All groups share one centre, and each spreads out both ways along 10 directions, with some noise.
(in the rows, 128 means zero)
Some rows, each with its group after it:
[135 131  74 146  86 159 126 113 170 116 140 136  58 102] -> beku
[115 152 154 105 140 147 139 100  87 123 163 173 149 121] -> feges
[159 108  89  96 177  89 166  61 120 122  89 132 110 164] -> feges
[147 133 100 113  99 112 137 137 135 156 108 122 184 140] -> feges
[ 79 135 109 137 101 143 121  73 132 167 124  90 129  97] -> Rudit
[ 99 122 147 151 115 126 132  90 134 173 105 139 128 115] -> Rudit
[128  95 107  76 117 138 113  70  91 138  96 136 147 167] -> Rudit
[106 154  92 101 108 156 160 102 133 154 154 115 145  81] -> Rudit
[165 110  84 134 138 152 122 142 172 116 116  89 124 111] -> feges
[119 153 113 135 103 191 107 128  96 105 161 153 114  92] -> beku
[172 125 132 168 153  58 116  93  96 187 137  59 179 157] -> dokel
[134  54 151 170  88 126 145 158 148 116 198 126 139 101] -> nimu
[125 101 128 146 113  86 124 113  82 137 113 120 167 151] -> nimu
[128 184 117 160  93 146  92 145 169 114 167 107 146 129] -> dokel
[111 129 142 111 134 107 145 155 106 104 131 143  87 165] -> feges
[103 125 156 119 156  90 132  75 109 163 135  87 166 144] -> dokel
[156 123 112 113 162 144 156 115 100 124 140 137 138 113] -> dokel
[127 164 156 119 196 156 145 117 136 124 148 112 159 146] -> beku
[119 113 105 108 117 154 152 106 147  97 147 147 124 116] -> nimu
[118 122 111 133 108 148 101  82 112 125 138 137 109  82] -> beku
[160 147 145 112 154 104 119 118 170 140 129 130 126 143] -> dokel
[129 152  92  45 159 126 165 126 147  98  72 176  95 147] -> feges
[145  85 164 122 142 109 150 131 170 138 167 115 146 136] -> nimu
[101 136  88 126 120 148 157  94 131 138  94 122 134 156] -> feges
[148 117 156  82 139 110 154 103 174 178 133 143 117 169] -> nimu
[149 147 139 101 131 146 128 148 119 157 179 110 114 129] -> nimu
[122 139 137 104 149 170 131 103 151 126 156 132 116 107] -> feges
[212 108 118 117 181 113 163 111 175 157 101 128 199 157] -> feges
[125 148  93 149 141 149 133  72 119 104 127 125 123 153] -> nimu
[134 113 138 139 170 126 136 106  82 144 124  99 109 174] -> beku
[104 136 118 109 110 120 137  56 150 145 116 146 147 148] -> nimu
[133 134  93  96 131 135 164  93 112 157 109 145 123 105] -> Rudit
[137 157 106 120 139 110 154 145 129 126 115 142 116  96] -> Rudit
[121 124 114 189  84 209 140 115 111 163 133 146 126 159] -> beku
[132 211 109  62 134 141 146 137 170 126 159 135 106 145] -> nimu
[159 140 111  95 197 201 119  98 119 135  64 143 132 132] -> Rudit
[ 93 185 145 104 153 107 155 144 141 151 149  94 149 111] -> dokel
[131 131 129  76 166 169 127 116 169 153  81 123 137 124] -> Rudit
[143 164 114 143 144 125 115 125 138 133 139  98 132 111] -> dokel
[132 150 132 116 141 113 130 131 119 144 131 111 159 127] -> beku
[112 164 106 163 109 136 180  94 105 130 170 159 138 117] -> Rudit
[142 140 158 176 139 137 111 119 148 154 142 119 134 133] -> beku
[120 156  90 152 107 129 117  94 101 142 108 104 175 143] -> dokel
[145 100 134 102 124 121  95 113  71 111 109 178  81 120] -> beku
[100 162 136  90 133 108 124  91 136 127 103 151 151 144] -> dokel
[138 136 120 117 132  91 125 130 115 134  97 133 148 136] -> beku
[173 118 122 121 170 163 124 133 229 149 133  73 117 106] -> feges
[134 143 135 105 105 107 101  93 112 124 121 177 147 133] -> dokel
[148 105 162 120 195 166 124  93 112 196 107  98 151 107] -> nimu
[142 144 169  84 145  36 131 138  97 140 164 133 113 150] -> feges
[108 110 107 148 120 191 108  73  80 148 128  99 117 135] -> Rudit
[143 122 165  92 118 148 113 120 141 132 161 179 127 108] -> beku
[ 82  97 135  90  97 112 170 151 149 219 104  79 102 156] -> dokel
[103 139  96 106  93 136 118 118 102  95 130 134 152 132] -> Rudit
[135 151  72 164  94 147 133 114 100 122 141 103 212 116] -> feges
[124  73 106 164 115 136 122 106 107 108 150 102 115  78] -> nimu
[176 177 101 120 167 129 189 134 114  93 191 146 136 162] -> Rudit
[153 139 144 113 139 159 106 138  99 176 132 133  95 104] -> beku
[138 121 136 133 147 106 143 100 143 147 107 130 149 158] -> nimu
[140  84 113 103 156 123 180 131 126 143 134  89 124 162] -> dokel

New rows. What belongs after each?
[131 118 158  96 145 105 144  83 110 164 135 149 130 150] -> feges
[148 146 153 121 164 104 104 133 103 151  99 129 141 119] -> beku
[161 137 130 123 112 100 121 141  97 141 157 144 130 109] -> dokel
[155  97 141 152 109 115  97 104 142 150 127 146  77 121] -> beku
[151 150 147 122 157 129 132 115 151 196 116 123 127 104] -> dokel
[128  99 126  94  94 116 130 114 109 144 170 107 143 156] -> Rudit
[117 182 107 142 100 126 135 202  30 114 136 115 207 160] -> beku
[126 109 118  96 163  96 141  33 155 107 128 112 128 188] -> nimu
[135 101  98 135 110 179 124 136 161 127 124 105 130 119] -> feges
[154 140 139  71 184 129 145 105 162 124 169 102 111 167] -> nimu
[103 113 124 111 119 135 124 122 160 106 147  99 105 151] -> dokel
[139 141 144  96 164 102 162 103 102 150 134 143 178 140] -> dokel
[ 89 202  53 136 118 213 158 117  96 177 132  60 173  84] -> beku
[121 130 120 107 121 111 125 139 107 143 113 115 151  96] -> nimu
[159 163 101 142 133 167 145 138 158 122 147 123 166 147] -> dokel
[137 124 124 163 106 109 122 147 112 175 106 121 123  96] -> nimu
[114 144 131 126 127 137 120 145 135 161 128  98 152  50] -> nimu
[144 181 135 154 150 170 139  81 171 134 202 112 115 188] -> nimu
[131 133 121 103 154 124 149 100 170 125 143 112 115 133] -> beku
[123 152 119 112 112 118 129 144 106 104 152 131 161 122] -> beku
[118 138 133 160 108 148 107 109 104 142 139 132 158 106] -> beku
[108 187 112 144 118 114 128 116 114 160 134  90 174 115] -> feges
[125 128 121  76 132  91 122 134  78 131 114 111 160 132] -> nimu
[122 103 117 132 120 117 135  90 116 106 122 148 126 151] -> beku
[114 156 135 142 129 145 108 109 157 193 115  92 117  97] -> dokel
[111 154 125 107  98 136 126 115 140 161 141 127 137  95] -> nimu
[121 109 171 136 152 119 127  80 112 211 148  87 146 107] -> dokel
[136  97  85  65 165  87 175  61 185 145  94 100  80 146] -> beku
[131 144  91 143 143 138 155 110 174 132 128  82 146 154] -> feges
[109 160 120  79  72  88 136  99 183 154 167 134 105 137] -> nimu
[120  95 120 138  83 131 129  66 179 131 151 148 125 117] -> beku
[ 89 112  83 125  51 138 123 144  87  90 151 123 112 136] -> feges
[120 119  87 129  42  98 145  95 206 164 130 135 169 104] -> beku
[122 131 140 143 105  95 125 109 141 139 113 145 204 133] -> beku
[146 115 136 125 153  96 133 135 122 132 121 114 101 149] -> feges
[123 153 144 125 155 111 117  82 104 151 132 121 159 108] -> dokel
[130 154 111 100 126 165 155 131 119  92 152 157 148 160] -> nimu
[132 113 108 139 120  70 141  76 130 111 111 137 124 199] -> nimu
[131  94 114  86 132 122 168  98 110 158 118 124 112 179] -> beku
[119 164 144  91 144 118 125  75 129 166 159 118 137 103] -> feges
[129 128 115  92 129 149 144  67 160 109 188 127 101 164] -> nimu
[157 176 139 144 156  76 102 169 137 121 104 119 147 119] -> beku
[121 133 133  98 127 107 158 143 125 146 144 120 139 141] -> dokel
[117 156 113 159 118 133 136 123 107 115 163 119 131 121] -> Rudit
[128 153 115 135 145 122 134  96 151 118 144 108 131 145] -> nimu
[133 163 113 157 130  82 113 131 148 154 116  84 110 100] -> nimu
[118 180 126  75 127 127 154  99 182 121 162 143 146 176] -> nimu
[133 100 174  77 125 119 131 143  54 126 204 130 137 163] -> beku
[134 139 132 105 146 117  98 112 139 120 126  93 153 159] -> Rudit
[ 99 128 138 160 110 127 129 109  95 161 141 108 138 144] -> feges
[128 133 140  69 119 113 105 109 124 108 165 151 139  73] -> beku
[110 119 144 146 145 128 120  70 108 145 144 103 161 120] -> beku
[122 134 137 150 111 141 121 114 110 178 150 101 162 122] -> beku
[110 118 121 123 119 147 143  99 147 108 154 135 156 116] -> nimu
[141 178 122 167 106 111 137 160 199 148 134 117 181 134] -> beku
[115 111 118 123 135 110 159 147 125 144 155  60 119 140] -> dokel
[ 75 132  93  48  96 160 182  70 145  94 149 171 107 174] -> feges
[134 134  70 127 129  64 141 113  87 142  74  81 149 175] -> dokel
[148 132 205 114 177 105 139 170 119 115 176 156 110 152] -> feges
[122  69 136 161 141 135 136  99 133 106 154 102 161 102] -> nimu
[ 84 195 123  84 169  40 169 162  97 125 134  74 135 109] -> dokel
[116 125  68  97 103 137 118  93  84 122 154  70 121 131] -> Rudit
[127 138 107  83 149 142 148 109 133  75 159 126 139 150] -> nimu
[143 129 104 142  74 105 101 136 128 158 135 114 102  93] -> beku
[167  86 113 119 123 149 159 134  85 106 180 146 140 132] -> dokel
[126  95 125 117 144 135 158  67 170 136 159 109  96 157] -> beku
[131 108 153 143 134  99  96 146   4 105 169 105 115 164] -> beku
[114 154  89 134 129 122 117 106 113  80 153  80 117 174] -> Rudit
[121 108 134 105 150 100 133 124 109 112 125 105 181 128] -> nimu
[122 107 108 112 171 189 163 107 168 116 130  95 117 141] -> dokel
[104 173 151  92 118  92 132 170 126 141 135 131 116 143] -> feges
[161  96 157  66 172  76 139 136  97 138 127 129  88 180] -> beku
[156 139 137 159 141  92 132 103  72 200 147  91 184 113] -> dokel
[149 162 106 142 176 159 149 113 131 127  98 133 169 119] -> feges
[134 121  93 133 122  95 148 127  98 143 101 101 122 169] -> beku
[152 160 142 105 179  76 131 110 161 181 111  90 123 127] -> feges
[155 161 121  76 140 127 126 166 124 120 107 162 116 116] -> beku
[150 109 147 157 179 112 138 100 139 124 145  94 152 171] -> nimu
[146 184 126 138 131 125  99 133 151 122 149 125 127 102] -> dokel
[137 148  80  52 130  95 139 132 130  97 116 133 105 100] -> beku
[122 119  93 128 105 127 138  99 129 133 124 122 120 131] -> beku
[151 105 117 130 127 155 146 111 125 170 124 121 140 138] -> dokel
[118 146  99 101 140 126 169 114 144 110  96 160 109 150] -> Rudit
[118 126 142  94 127 149 130 100 134 127 194 120 130 108] -> beku
[124  83 103 123 115 109 146 151 144  83 133 125 123  72] -> nimu
[146  84 148  61 135 101 151 116 115 157 163 120  97 168] -> beku
[103 103 136 140 117 128 147  63 111 193 139  89 189 143] -> beku
[ 96 141 103 119 113 129 128  80 113 109 178  99 102 120] -> feges
